The rows of a group lie close to one hidden flat surface of 11 dimensions, which may be shifted away from zero. Surfaces can cross.
In the rows, 128 means zero.
Some rows, each with its group after it:
[155 121  96 107 149 160 120 116 110 187  86  80 164 147 106 146 118 174
 119]
dor
[147 123  99  96 114 115 131 152 119 140 171 120  94 105 129 115 116 167
 118]
nadug
[111 131 103 118 114 154 137 176 124 130 137  78  94 148 142 121 147  68
 143]
dor
[165 135 163 114 154 141 197 140  84 182 136 151 111  79 132 118 137 176
 125]
noga
[162 113 148 125 159 147 160 100 170 111 165  27  90 115 162 106 150  55
 112]
baten
[105  95 184 164 152 133 149 126 125 152 170 177 120  57 142 151 148 155
  84]
lila
[147  70  82 204 148 103 127 151  76 138 142 159 139  97 176 106 149 136
  96]
baten
[131 115 172 152 137 165 149 136 113 120 115  95 109  90 163 131 107  68
 120]
nadug
[104 106  84 130  83 141 128 204 115 184 190  74 107 114 119 126  89 153
  74]
nadug
[131 140 137 125 160 155 132 109 174 177 165  57 150 134 126 137 147 171
 109]
Nog
[118 114 106 122 166 123 118  94 110 133 152  95 141 118  78 142 156 137
  78]
baten
[116 119 115 103 143 125  92 125 110  94 119 145 100 110 115 144 126 141
 128]
rili
[151 124 120 107 107 146 151 132 121 157 115  91 129 134 106 123  99 130
 114]
lila
[123 157 159 154 210 161 114  85 228 172 128 124 158 141 207  95 155 155
 160]
noga
[ 79 141 184  68 178 123 132  59 182 182 173 139 119 112 115 126 122 124
  92]
nadug
[ 85 152 142 119 155 151 121 121 107  96 125 153 126 110   6 163 139 178
  94]
dor
[127 148  96  93 153 156 199 141  74 209  99 114 127 165 108  96 189  82
 144]
lila
[130 151 108 154  89  99 107 166 104  87 110 173 154 155 114 135 104 175
 158]
baten
[156 103 152 114 172 163 108  66 130 128  97  68 139  95 100 160  92 147
  88]
dor
[120 101  88 151 161 156  77 133 180 148 149  49 126 140 194 118 139 105
 120]
Nog
[103 131 109 161  90 102  85 122 168 125 146 117 187 175  96 135  81 164
 100]
Nog
[112  82  96 102 124 134  76 149 135 121 119 126  78 119 194 135 115  94
 139]
Nog
[159 129 122 144 113 116 145 140  63 119 137  81 137 101 115 119  83 108
  94]
noga
[113 140 115  86 133 150 162 169  60 163 130 105  97 119  83 142 140 135
 116]
rili
[107 161 151 121 144 148 154 131 139 127 136  97 129 145  71 140 144 136
 120]
baten
[100 132 105  72 138 105 106 107 144 141 127 209  99 132  91  94  80 165
 119]
Nog
[143 149 185 129 118 109 156 128 123 120 113 180 132 117 149 129 109 148
 161]
baten
[110 112 125 123 143 116 123 105 107 130 131 150 133 109 104 129 127 128
 100]
nadug
[130 113  81 100 120 124 107 147 160 149 159 120  98 137 160 117 155 143
 137]
dor
[122 109 130 140 127 102 131 104  34 104 120  85 148 111  96 153 119  41
  74]
baten
[137  97  69 110 149 116  79  82 125  97 110 116 132 139 108 122 146 102
 109]
lila
[159 145 109 175 144 138 134 143 104  92 119  82 131 123 146 103 123 101
 132]
noga
[160 109 179 115 117  93 198  82 133 171 135 154 149 128 154 116 143  86
 122]
noga
[133 157 170 136  93 123 169 139 129 101 135 121 130 135 101 129 108 107
 133]
dor
[ 85  92 111 115 139 152  99 131 120 130 130 111  99 111 112 148 130  93
  97]
dor
[103 104 143 159 158 153  91 108 101  78  75 138 129 103  99 153 102 102
 106]
dor
[113 113 197  96 109 136 195 138 116 199 101 185 106 120 215 119 129  51
 165]
lila
[165 128 175  83 101 127 178 136 101 141 124 150  89  86 145 133 108 132
 147]
nadug
[108 114 177 149 132 159 125 115 188 167 142  97 147 114 157 139  88 137
 107]
dor
[120 128 124 142 118 109 127 103 137 156 125 138 171 159 138 117 131 104
 124]
nadug
[ 88 116  75 116 143 135  72 142 114 114 137 131 116 129  89 152 150 155
 109]
rili
[129  97 145 128 122 142 109 113 166 139 129 125 123 104 158 136  91 136
 118]
lila
[143  97  71 167 160 104 135 123  96 149 151 132 141 118 112  89 139 142
  79]
Nog
[102 123 178 114 142 154 149 126 130 112 154 125  85  80  91 151 127 118
  98]
dor
[187 103 128 198 115 149 110 128 122  80  89 106 162 104 149 141 105 154
 131]
nadug
[154  91  85 175 122 101 150 159  43 140 124 149 135 104 150 104 130 112
 103]
noga
[124 141 154  50 126 126 108 100 163 127 117 139 103 138 140 153 128 136
 173]
Nog
[171 152 184 105  55  82 181 113 127  95 146 125 139 128 107 141  97 103
 140]
lila
[120 132 138 155 124 135 157 161  91 147 138 105 136 119 117 129 110 115
 106]
rili
[153 153 143 146  79 113 128 142 176 127 127 116 155 167 162 117  82 144
 160]
noga
[168 174 130 193  85 125 154 189 123  72 160 113 146 122  86 129 119 203
 136]
lila
[ 94 104 131 137 123 103 126 125  69 121 118 174 133 117 106 143 126  95
  97]
rili
[163 134  98  84  97 136 127 161 125 142 160  52  93 124 125 136 105 163
 128]
rili
[105 167 128 147 187 155 158 157 133 162 183 106 108 104 122  90 149 161
 108]
nadug
[102 110 109 130 158 142  98 149  34 125 108 122 116  90 122 160 133 116
 104]
baten
[153  74 147 112 114 136 167 140 125 134 126 160  78  88 153 139 148 120
 127]
noga
[148 121 106 164  75 126 183 174 121 224 158 120 181 139 110 119  98 211
  91]
lila
[148 113 140 135 152 179  97 104 202 149 134  58 136 107 169 140 110 156
 122]
nadug
[115 128  97 130 145 137 102 131 135 126 123 124 125 138 140 118 141 118
 137]
nadug
[ 76 100 118 150 153 178  65 174 149 130 105 176  93  96 162 145 106 182
 134]
noga
[ 80 132 165 162 101 140 105 164 136  93 133 147 123 114 124 157 106 125
 126]
rili
[155 129 136  88 115  77 135  83 114 101 124 156 124 131  99 122 109 119
 127]
Nog
[113 115 138 167 147 137 150 117 127 130 117 144 144 131 123 121 156  98
 114]
noga
[133 148 136 127 155 118 136 106 158 152 132 146 138 142 155  96 133 146
 144]
Nog
[100 164 170 110 100 139 179 181 132 177 147 164 111 138 159 134 164 130
 173]
lila
[116 112 182 110 114 133 131 119 125 147 106 130 145 140 176 196 170 101
 160]
Nog
[160 115 123  83 133 146 140 128 137 150 142  87  90 104 150 131 135 139
 132]
dor
[151 109 104  73  84 103 134  87 116 161  90 137 152 160  90 122  84 113
 118]
lila
[ 55 100 169 107  84 150  95 142 132 139 118  99 128 131 102 209  91  99
 100]
Nog
[128 134 138 169 167 180 124 129 151 112 110  88 128 117 144 113 119 109
 123]
lila
[136 128 127  80 122 129 122 130 104 106 121 131  92 120 110 149 132 138
 138]
Nog
[146  74 114 141 121 119 114 148  90 118 122 124 104 100 189 142 137  98
 124]
Nog
[ 92 158 114 159 124 116  96 161  97 102  84 172 154 172 146 126 131 105
 172]
baten
[136  98 103 142 119 134 127 138  97 153 101 143 137 126 154 132 140 113
 130]
nadug
[137 138 129 116 120 124 119 134 127 124 117  86 127 145 144 121  89 104
 137]
rili
[109 128 140  81  74  86 156 142  82 147 132 227 122 127  87 156 144 157
 137]
lila
[140 143 144  78 155 133 140 110 117 121 127 132  95 113 106 141 154 145
 141]
baten
[144 111 100 128  93  79 102 109 110 111 122 178 158 138 103 135 108 164
 120]
nadug
[167 163 193 132 124 147 191 129 126 130 136  72 127 111 129 117 102 110
 132]
noga
[118 145 136 133 121 135  93 130 152 111 120 121 141 134 125 135  79 153
 136]
noga
[104 122 108 127 107 132  83 153 172 115 160 118 116 131 163 146 150 141
 146]
rili
[154 106 119  86 184 114 139  70  91 142 140 102 114  96 113 125 155 113
  94]
rili
[128 132 148  98 122 112 115 111 150 126 133 135 120 129 151 136 115 127
 147]
rili
[ 87 122 169 137 173 146 121  95 136 137 152 127 134  89  92 157 137 138
  79]
rili
[127 132 211  80 158 114 172  48 117 165 127  84 141 117 170 135 135  13
 120]
baten
[139 135 168 117  92 117 164  94 166  78 125 136 136 150  39 157 142 127
 123]
noga
[103 127 138 101 130 121 144 115 126 138 131 147 112 135 117 130 155  87
 127]
dor
[113 124 213 126 141 139 161 127 130 162 117 147 115  95 187 130  89  93
 130]
rili
[162 115 149 142 155 105 179  94 117 139 158 123 139 109 119 110 154 124
  99]
baten
[124 143 121 131 120  87 109  79 102  67  49 155 171 199 117 120 134  22
 167]
dor
[176  96  81 168 127  90 128 109 178 130 167  86 151 162 185  83 150 109
 121]
baten

New rows. What belongs after each?
[158 152 134  72  77 115 118 166  85 109 115 136  99 113 125 162  87 181
 168]
baten
[148 150 158 139 106 131 186 145 107 182  93 113 166 165 152 114 113  98
 152]
dor
[144 124 117 174 110  97 119  84 160 125 134 114 201 156  97 117  94 142
  94]
lila
[133 177 153 120 107 118 141 144 113 169 123 142 161 130 130 121  69 186
 146]
noga
[123 130 135 141 163  97 136 117 160 138 222 102  95  89 170  73 105 116
  84]
nadug
[217  70 134 156  82  86 161 113  65  87 165  41 135  73 124 157 106 101
  66]
Nog
[167 125 127  72  92 129 163 119 123 164 110 105 114 137 132 117 106 103
 142]
lila
[176 163 152 117 125 144 129 139 139  40 163  88  80  76 105 149 145 175
 148]
rili
[146  99 124 144 159 128 138 116  86 142 139  87 127  96 170 123 143  82
 102]
baten
[111 147 169 102 145 160 147 157 140 101 115 150  71 112 112 141 135 146
 154]
baten
[106 116 108 115 124 112 119 135  95 121 119 147 114 132  94 128 112 109
 111]
Nog
[178 161 110 116 124 110 157 133 119 129 115 139 128 152 166  95 162 133
 185]
nadug
[151 122 135 150 143 152 132 151  96  99 129  82 113  94 129 161 154 142
 124]
Nog
[138 107 115  81 144 156 151 132  94 169 126  94  97 106 118 139 145 128
 110]
dor
[146 146  91 145 110  81 118 135 100 124 102 162 165 178 143 101 109 134
 158]
rili
[119  97 135 153 108 118 129 104 191 142 142 151 161 156 112 136 140 146
 105]
noga
[147 117 108 118 161 170 127 154 114 134 124 103  81  90 171 119 150 130
 147]
nadug
[ 96 172 143 192 171 155  75 134 229 113 128 149 157 149 154  91  81 203
 149]
Nog
[125 137 153  92 135 132 161 153  23 171 117 142 113  87 119 157 131 134
 121]
baten
[173 134 152  85 113 112 139 106  71 169 155  66 151  83 111 172  87 172
  91]
baten
[132 122 142 119 115 140 123 121 136 132 119 114 134 119 123 143 110 131
 122]
nadug
[151 153 147  66 110 127 170 147 126 136 138 140  84 126 104 135 136 168
 159]
baten
[126 143 138 130 113 121 109 133 167 121 129 139 133 143 144 116  85 150
 143]
Nog
[126 103 118 116  93 110 110 141 128 130 125 125 124 138 157 137 104 105
 132]
Nog
[132 126 139  98 141 141 136 116 136 158 116 136 113 122 163 122 141 116
 149]
nadug
[117 138 127 135 124 107 182 100  98 126 126 147 168 161   4 141 173 132
  89]
noga
[150 136 193 131 145 116 152  81 148 129 134 137 156 111 137 148 130 150
 128]
Nog
[126 100 137 128 153 147 156 129 103 136 149  73  96  98 129 131 146  77
  92]
baten
[130 103  98 116 123 118  87 131 139 115 125 115 109 135 171 123 123 102
 137]
Nog
[123 129 142 103  67  70 129 109 127 146 124 203 161 154 119 132  89 142
 135]
nadug
[126 141 135 117 102 122 149 125 140 141 123 119 142 162 110 126 126 109
 137]
noga
[146  96 152 169 120 150 167 154 147 143 141 123 112 103 159 126 135 129
 115]
noga
[138 117 148 183 145 168 167 175 109 129 124 117 107  94 151 117 135 121
 121]
noga
[190 135 150 135 109 113 149  85 199  89 150  86 143 144 120 124 126 140
 134]
noga
[182  85 178 186 126 131 199 131 127 111 137 127 112  76 165 114 135 109
 112]
noga
[139 144 136 150 174 166 135 139 122 148 133  94 123 101 153 113 123 153
 123]
noga
[108 115 163 187 101 140 140 180 111  95 161 147 113  75 130 157 126 130
 108]
rili
[141 135 103 102 114 112 134 139 132 147 143 120 116 141 122 105 110 150
 131]
Nog
[ 97 117  98 166 109 110 106 146 119 120 110 168 152 157 131 123 128 107
 128]
dor
[121 177 137 173 111 102 130 153 124 118  93 162 175 182 142 106  93 132
 168]
rili
[119 159 123 136 116 134  99 159 120 105 126 120 138 139 109 144 104 182
 143]
baten
[135 167 124 123 149 122 161 110  79 142 131  86 161 137  73 116 129 114
 103]
noga
[176  92 182 188 115 161 158 163 114 136 138 143 123  33 153 147  71 216
  93]
nadug
[130 109 115 119 140 117 108 117 131 156 121 144 132 123 183 115 113 127
 134]
noga
[164 151 128 178  64  87 176 171  93  67 142 130 136 144 115 103 119  86
 138]
dor
[ 94 122 111  94 149 156 130 135  98 177 132  86 117 123 102 139 132 109
  96]
noga
[157 140 125 111 140 115 156 105 123 150 155  91 142 135 113 124 151 144
 115]
baten
[148 130 152 148 128 109 134  84 124 110  68 188 162 134 120 109  89 115
 138]
lila
[102  59 106  90  76 132 117 151  87 203  83 175 125 136 170 160 126  91
 134]
nadug
[156 117  78 148 159 125 126 150 107 125 131 120 114 127 172  98 165 133
 141]
Nog
[157 113 150 145 130 118 126 115 148 112 136 117 132 107 166 122 102 129
 122]
Nog
[121 134 126 107 152 140 128 121 134  95 145 122  91 110 105 129 163 112
 125]
dor
[128 163 135 104 132 146 109 137 142  73 118 100  90 128 134 121 118  93
 165]
nadug
[135 135 130 112 163 128 146 112 134 160 150 133 120 112 142 106 151 143
 125]
nadug
[150 100 196 129 119 100 179 117  79 153 136 182 131  72 136 147  99 146
  99]
baten
[205 142 145 150 147 140 119 131 137  65 131  84 128 101 153 160 165 205
 168]
Nog
[138 137 161 161 138 109 113  92 146  78 102 133 147 130 174 112  99  71
 148]
noga
[118 126 124 151 135 134 130 155  86 162 113 134 136 115 170 111 101 112
 126]
noga
[127 136  91 146 113 147 118 183 137 147 134  87 131 158 161 124 138 146
 148]
Nog
[115 116 102 136 137 127 121 106 151 147 162  83 150 149 105 124 148 120
  89]
dor
[138 153 156 177 128 132 131 142 151 116 133 145 150 118 134 117  98 178
 130]
nadug
[115 107 152 125 146 153 116 133 163  97 135 119  81 100 132 143 117 124
 122]
baten
[ 95 161 183 136 123 166 166 163 141 177 130  98 141 147 132 141 123 117
 136]
Nog
[142 156 139 137 142 114 159 120 135  79 124 133 116 152 104 108 160 101
 149]
baten
[113 110 154 163 118 129 135 119 133  48  98 178 118 127  62 155 146 112
 119]
noga
[141 153 141 137 111 131 151 135 147 155 122 120 153 156 160 111 126 123
 160]
nadug
[125 129 114 156 109 107 124 143 167 152 138 137 145 159 177  79  84 117
 136]
Nog
[115 131 112 131 146 116 132 110 114 134 154 101 144 140 110 128 171 100
 105]
rili
[142 128  94 141  96 103 159 153  88 138 141  99 140 152 108 109 117  96
 111]
Nog
[132 120  88 162 140  96  72 129  96  26 100 198 123 125  95 134 132 163
 133]
baten
[ 97 145 133  98 110  96 130 117 208  72 241 122  69 117 110 110 182  79
 112]
dor
[109 111 123 144 147 129 130 141  91 150 117 123 130 124 148 117 113 100
 110]
rili
[ 78 180 186 164 162 178 145 146 105 138 124  81 157 122  79 155 116 128
 111]
baten
[116 130 166 110  57  96  99 103 206  71 140  91 136 173  96 153  56  92
 123]
baten
[ 95 101 113 129 160 151 141 137  84 118 137 101  95 110  68 140 164  91
  78]
baten
[130 108 130 174 130 136 162 167  94 104 139 124 106 104 106 126 131 122
 100]
baten
[183 150 107 113  96 105 164 152  87  94 155  88 106 119 101 110 117 126
 129]
nadug
[117  79  78 153 159 119 109 145 115 163 143 207 115 103 170 110 176 177
 118]
dor
[ 71 119 134 145  84 157 108 181 124 144  85 132 128 157 177 139 102  45
 154]
nadug
[142 132 132 177 172 134 112 115 127 114 117 133 173 136 148 159 200 172
 146]
Nog
[121 123 177 121 110 166 141 111 167 198 105 119 170 134 147 158 110 148
 135]
nadug
[179 177 165 121 131 122 162 114 168 140 144 115 153 146 145 121 141 194
 168]
Nog
[148 112 139 164  94 120 127 165 109 124 113 129 151 137 194 168 152 141
 165]
Nog
[153 150 110 172 154 159 148 153 124 150 124 108 149 129 140 106 160 172
 143]
nadug
[ 93  93  77 141  93 121  94 182  87 123 129 131 115 132 107 151 111 134
 102]
baten
[149  99 121 167 116 109 151 134 121 153 134 161 152 122 148 112 130 156
 111]
noga
[148 135 125 164 159 110 134 115 105  72 143 126 113 100 128  98 130 102
 114]
nadug
[155 135 100 131 181 139 125 130 103  75 128 141  85  98 121 111 182 146
 145]
dor
[133 133 145 126 149 102 133  95 122 110 142 175 136 112 125 133 166 142
 132]
rili
[106 118 140 149 155 116  98 109 135 127 121 179 147 117 137 131 112 160
 119]
rili
[123 144 133 128 137 138 118 147 101 134 108 131 121 118 163 119  98 121
 147]
noga
[188 115  78 145 114 126  89  90 152 117  93 108 192 158 116 144 137 193
 143]
nadug
[125 125 132 214 123 118 158 121  85 138  98 150 204 151 119 113 140  87
 108]
nadug
[117 125 122 130 148 141 115 100 123 171  90 121 178 157 108 140 123 145
 120]
dor
[132 185 154 158 195 162 110 103 141 133 137  54 162 107 123 110  87 162
 111]
noga
[111 131 175 124 108 137 158 139 120  95  91 189 101 127  97 148 137 106
 151]
noga
[153 193 175  93 135 136 143 125 153 114 106 147 140 157 124 159 167 195
 206]
Nog
[103 108 125 106 127  92  96  82 121 117 111 154 151 153 116 151 136  90
 123]
Nog
[168 129 114 157 174  99 143 115  99 159  94 157 158 140 184  75 103 150
 142]
rili
